The groups are shells around one centre, one inside the other: the same stretched ball of 5 dimensions in 7 sizes.
Known rows, each followed by its group:
[ 28  31 -26  39   1  20 -16 -66 -11  21  48  16  38  20  67  -2  23 -22
 -24 -31  47  16  29] -> Q
[ 36  45 -11  42  14  30 -28 -70  -6   3  63  21  35   9  55 -33  43 -29
 -30 -16  45  27   3] -> X
[ 34  42 -23  33  23  31 -11 -68   0  -2  64  27  27   3  55 -31  36 -20
 -25 -14  33  23   8] -> Z
[ 16  18 -65  -4 -16  -7   6 -25 -35   2  37  49  15 -23  51 -38  72 -31
 -11 -21  51  26  60] -> L
[-13  22 -48   4  20  31  11 -48  13  19  39  40  14  17  84  -3  -5   2
 -39 -50  31  -6  27] -> Z
[ 15  14 -66  -8   5  14  21 -39 -23   1  41  64   4 -21  66 -21  43 -18
 -24 -20  50  20  63] -> V
[ 28  35 -52   9   2   1   0 -37 -20 -11  54  38  19 -23  37 -57  76 -28
  -5 -10  29  30  30] -> S
[ 55  21 -83  11  11  -1  44 -54 -21 -11  55  39  13 -30  40 -15  47 -10
  23   3   7  26  71] -> D
[ -9   7 -67  -2  17  29  33 -50   6  25  31  49   9  15  94  25 -21   9
 -33 -50  33 -10  58] -> X
[ 38  41 -45  22   3   1  -5 -45 -17 -11  59  25  27 -18  32 -56  75 -29
   2  -7  22  32  22] -> X
[ 11  14 -70 -12  23  26  34 -46  -7  -3  45  69  -3 -19  73 -14  22  -4
 -28 -21  36  12  57] -> D
[ 47  40 -46  45   9   5   6 -65  -1   7  58  -4  41   9  40 -13  31 -12
  17 -17  -1  17  25] -> L
[ 53  12 -89  23 -16 -20  41 -49 -33  13  39  17  30 -12  45  14  38 -13
  37 -13  13  20  93] -> D
[  2  29 -35  18  24  35   1 -59  13  15  48  32  21  19  77  -7   1  -3
 -37 -41  31   1  17] -> Z
[ 31  32 -26  25  -3  17 -22 -54 -26   4  52  38  28  -5  56 -36  62 -37
 -31 -16  65  32  30] -> X
[ 27  36 -37  45  10  15  -1 -67   9  22  50  -6  43  28  59   4   4  -5
  -1 -37   7   4  19] -> Q
[ 43  21 -69  35  -1  -2  29 -62 -10  20  43   4  36  10  55  22  10  -3
  23 -26   5   9  64] -> S
[ 44  21 -64   6  17  16  28 -55 -22 -12  56  58   6 -29  53 -23  48 -18
  -8   1  35  29  60] -> S
[ -9  11 -81 -15  16  15  40 -34   2  11  33  53   2  -4  76  -3   6   7
 -18 -42  18  -4  57] -> L
[ -5  22 -39   4  25  41   5 -54   6  12  44  54  10  10  86  -8   3  -5
 -51 -40  47   3  27] -> L
[-21  28 -40   8  -1  15 -13 -32   3  24  32  25  27  22  74 -22  20 -11
 -36 -59  38  -2  16] -> S
[  9  10 -67  16  22  28  40 -65  12  29  36  28  19  24  89  44 -37  16
 -15 -47  14 -12  59] -> D
[  6  26 -33  21  15  33  -4 -60   3  20  44  32  25  21  80   0   3  -9
 -39 -42  44   4  26] -> Z
[ -6  29 -45  14 -17  -3 -15 -28 -12  22  31  17  33  13  59 -28  44 -22
 -17 -50  39   8  27] -> Q
[ -7  20 -66   5  10  12  22 -40   9  20  35  26  19  14  72  -1   1   5
 -13 -50  11  -7  38] -> V
[  8   2 -88   4  -3   1  46 -44  -9  31  24  29  19  11  79  38 -12   8
   3 -47  18  -8  85] -> X
[ 42  26 -64  28 -16 -15  11 -45 -27  11  43  10  36  -5  40 -14  53 -22
  21 -19  20  23  57] -> Z
[ 72  30 -50  36 -11  -7   2 -60 -42  -6  59  24  34 -24  31 -28  79 -39
  16  10  40  45  60] -> L
[  24    4 -103  -10  -11  -16   52  -29  -30    7   30   46    9  -25
   55    0   39   -7   19  -22   19   13   96] -> Q
[ 10  18 -58  29   0   9  17 -56   3  35  33   5  36  31  76  29 -14   3
  -4 -52  16  -7  48] -> Q
[ 51  45 -22  39 -15  -2 -34 -50 -35  -6  60  19  40 -14  29 -61  97 -51
  -6  -1  53  46  20] -> Q
[ 49  26 -62  23 -20 -17   6 -41 -40   1  46  23  31 -21  34 -31  78 -34
  18  -7  35  35  62] -> S
[ 49  54  -1  43  13  27 -41 -68 -16 -13  73  27  34  -7  39 -65  79 -45
 -30   2  54  44  -8] -> D
[ 23  12 -59  16  10  22  24 -61 -10  19  40  40  18   7  79  21   1  -5
 -19 -31  39   7  63] -> V
[ 28   2 -88   6  -1   1  48 -50 -20  19  32  39  16  -4  71  30   6   0
   7 -28  25   6  93] -> V
[ 55  36 -41  41  23  23  12 -79  -2   0  65  18  30   1  50  -6  23 -11
   1  -6  14  22  31] -> L
[ 30  39 -38  13   0   6 -14 -40 -24 -12  57  41  21 -23  38 -65  85 -37
 -16  -7  44  36  22] -> X
[ 35  36 -25  41   2  17 -17 -64 -11  13  53  14  39  13  57 -15  35 -25
 -17 -23  41  21  23] -> V
[  -1  -11 -106  -19    1    4   65  -36  -14   26   18   57    1   -3
   89   42  -14   12   -6  -46   28   -9  107] -> D
[-19  31 -30  11  13  30 -14 -44  12  21  39  30  23  25  80 -19   9  -8
 -47 -56  40  -3   6] -> S
[ 23   8 -90   9 -10 -11  42 -41 -18  21  30  23  23   0  61  20  15  -1
  19 -35  12   4  84] -> Z
[ -7  16 -73 -10   6   8  25 -30  -4  11  33  46   9  -4  69 -15  23  -3
 -17 -41  25   2  50] -> V

New rows, each followed by its group:
[ 61  37 -30  37  10  18  -8 -70 -25  -9  67  34  28 -15  43 -33  63 -34
 -11   7  45  41  33] -> Z
[ 40  38 -41  46  14  15   5 -71   6  13  57  -2  40  18  52  -1  13  -6
   5 -25   3  10  22] -> L
[ 50  35 -55  19  20  13  18 -59 -12 -16  65  38  16 -25  39 -38  56 -19
   3   4  15  31  37] -> D
[ 51   9 -91   7  -1  -6  49 -51 -33   0  44  45  12 -27  51   5  40 -12
  21  -3  23  24  95] -> X
[  3  42 -11  21  -2  20 -43 -42 -11   7  49  30  31   8  58 -56  62 -37
 -46 -34  62  23  -4] -> Q
[ 49  16 -83  17 -23 -24  27 -39 -41   7  39  22  29 -21  38  -9  61 -24
  31 -11  25  27  85] -> D
[ 47  42 -45  34 -14 -14 -12 -43 -27  -3  55   7  40 -13  24 -51  84 -36
  17  -8  23  35  29] -> L
[ 20  41 -30  37 -17  -5 -28 -42 -15  16  44  -2  47  14  43 -36  58 -31
  -4 -35  33  20  14] -> D
[ 18  26 -40  23  24  34  10 -68   7  14  50  33  21  15  76   5  -2  -3
 -29 -32  31   6  31] -> Z
[-14  13 -57   3   4  20  13 -42   1  29  28  38  18  20  87  11  -5  -1
 -33 -56  40  -7  46] -> V
[ -3  10 -69 -13  -9   4  16 -25 -25  12  29  59   8 -13  71 -19  43 -18
 -26 -36  54  13  65] -> S
[ 36  39 -42  13  20  20   2 -53 -11 -17  65  46  14 -23  43 -54  64 -24
 -16  -1  30  32  21] -> D
[ 29  13 -70   0  19  21  37 -55 -14   0  48  60   4 -18  68  -2  22  -7
 -15 -14  34  16  67] -> Z
[ 34  42 -39  14  12  12  -7 -45 -16 -18  63  41  18 -25  36 -67  79 -31
 -13  -2  32  35  16] -> D
[ 16  45 -15  26  10  24 -31 -51  -5   1  57  27  30   4  52 -53  56 -30
 -35 -24  45  24  -4] -> V
[ 22  35 -22  25  23  37 -12 -66  -1   4  58  39  22   6  68 -24  27 -19
 -40 -22  47  19  13] -> X
[ 11  45 -11  30  -2  18 -42 -47  -9   8  52  20  37  10  53 -53  61 -36
 -36 -31  53  24  -5] -> S
[-17  31 -38   6  -4  11 -18 -29  -3  17  35  29  25  13  66 -36  38 -19
 -35 -52  43   6  14] -> S
[ 41  13 -70   8 -10  -2  22 -46 -38   3  42  49  16 -23  55 -10  55 -26
  -1  -9  49  29  80] -> Z
[ -4  30 -48  10 -10   1  -9 -29  -9  16  35  22  29   8  58 -32  44 -19
 -17 -45  34   9  26] -> Z
[  0  17 -52   3  21  33  18 -54   3  15  41  50  10   9  85   4  -2  -1
 -38 -40  39   1  42] -> V
[ 34  48 -27  47   4   7 -19 -59   0   8  58  -8  46  16  40 -32  43 -20
   2 -25  11  18   2] -> L
[ -8  34 -21  12  18  38 -21 -50   7  11  48  42  19  14  76 -32  24 -17
 -56 -41  52   9   2] -> L
[ 52  20 -76  28  11   4  43 -66  -9   8  51  17  26  -3  52  17  12   0
  25 -13  -1  13  68] -> S
[ 20  40 -30  38  -8   4 -23 -49  -8  18  46   0  44  18  50 -26  42 -24
  -9 -36  30  15  13] -> X
[ 18  11 -79  -4 -22 -15  20 -25 -37  10  30  44  17 -20  54 -18  59 -24
   2 -26  44  20  79] -> Q
[ 24   5 -77 -12   8  15  38 -44 -28  -1  40  74  -2 -27  71  -6  36 -14
 -20 -13  51  21  83] -> Q
[ 40   0 -92   4   3   4  55 -55 -26  11  38  49  10 -16  69  28  12  -3
   8 -15  28  13 102] -> S
[ 32  37 -34  43  -5   5 -13 -59  -9  17  49  -1  44  17  51 -12  34 -21
  -2 -29  25  16  24] -> Z
[ 16  35 -21  37  -9  12 -29 -53 -12  22  44  10  43  22  61 -18  37 -28
 -25 -38  50  16  17] -> D
[ 26  16 -64   2 -10   0  12 -38 -35   4  39  51  15 -20  57 -22  58 -27
 -12 -17  54  26  68] -> V
[ 10   0 -91   4  14  15  59 -56   2  29  29  36  13  13  88  52 -34  19
  -1 -45  10 -13  86] -> Q
[ 46  21 -51  28 -15  -2   2 -54 -36  11  45  27  32  -7  52  -9  54 -31
   0 -14  50  30  63] -> L
[ -9  10 -85 -18 -11  -8  27 -16 -19  12  25  47   9 -13  63 -20  40 -10
  -8 -42  30   5  66] -> D
[ -9  17 -75  -2  -6  -4  21 -26  -5  20  28  27  20   5  65 -10  22  -3
  -5 -50  17  -2  50] -> X
[ 11  42  -6  37   6  29 -38 -60  -2  17  51  17  39  24  66 -27  32 -27
 -43 -37  54  16  -2] -> D
[ 54  22 -54  27 -14  -4   5 -54 -40   3  48  32  29 -17  45 -16  64 -34
   4  -4  49  35  66] -> S
[  9  23 -56  20 -13  -3   2 -39 -12  23  33  13  34  13  60  -7  29 -14
  -4 -44  28   6  43] -> V
[ 49  30 -48  19  28  28  18 -69 -11 -13  66  50  11 -20  53 -25  41 -17
 -14   3  31  29  40] -> D
[-13  29 -41   8  19  28   1 -45  15  17  41  32  19  18  76 -16   5  -2
 -37 -50  26  -4  13] -> X
[ 80  37 -43  48   1   2   3 -73 -31  -8  67  15  37 -16  30 -23  66 -33
  19  13  27  42  47] -> L
[ -4   7 -76 -16   3  11  29 -31 -15  11  30  61   3 -10  76  -8  24  -7
 -25 -37  43   6  67] -> V
[ 44  31 -30  31   7  22  -9 -67 -22   2  57  37  27  -5  57 -20  47 -30
 -23  -8  55  31  37] -> Z
[  2  23 -75   0  -3  -7  21 -26  -6   9  35  26  20  -4  52 -25  37  -6
   4 -38   9   5  45] -> Q
[  -3   -4 -101  -10   11   10   65  -43    2   28   23   43    6    8
   89   45  -31   22   -3  -51    9  -17   90] -> Q
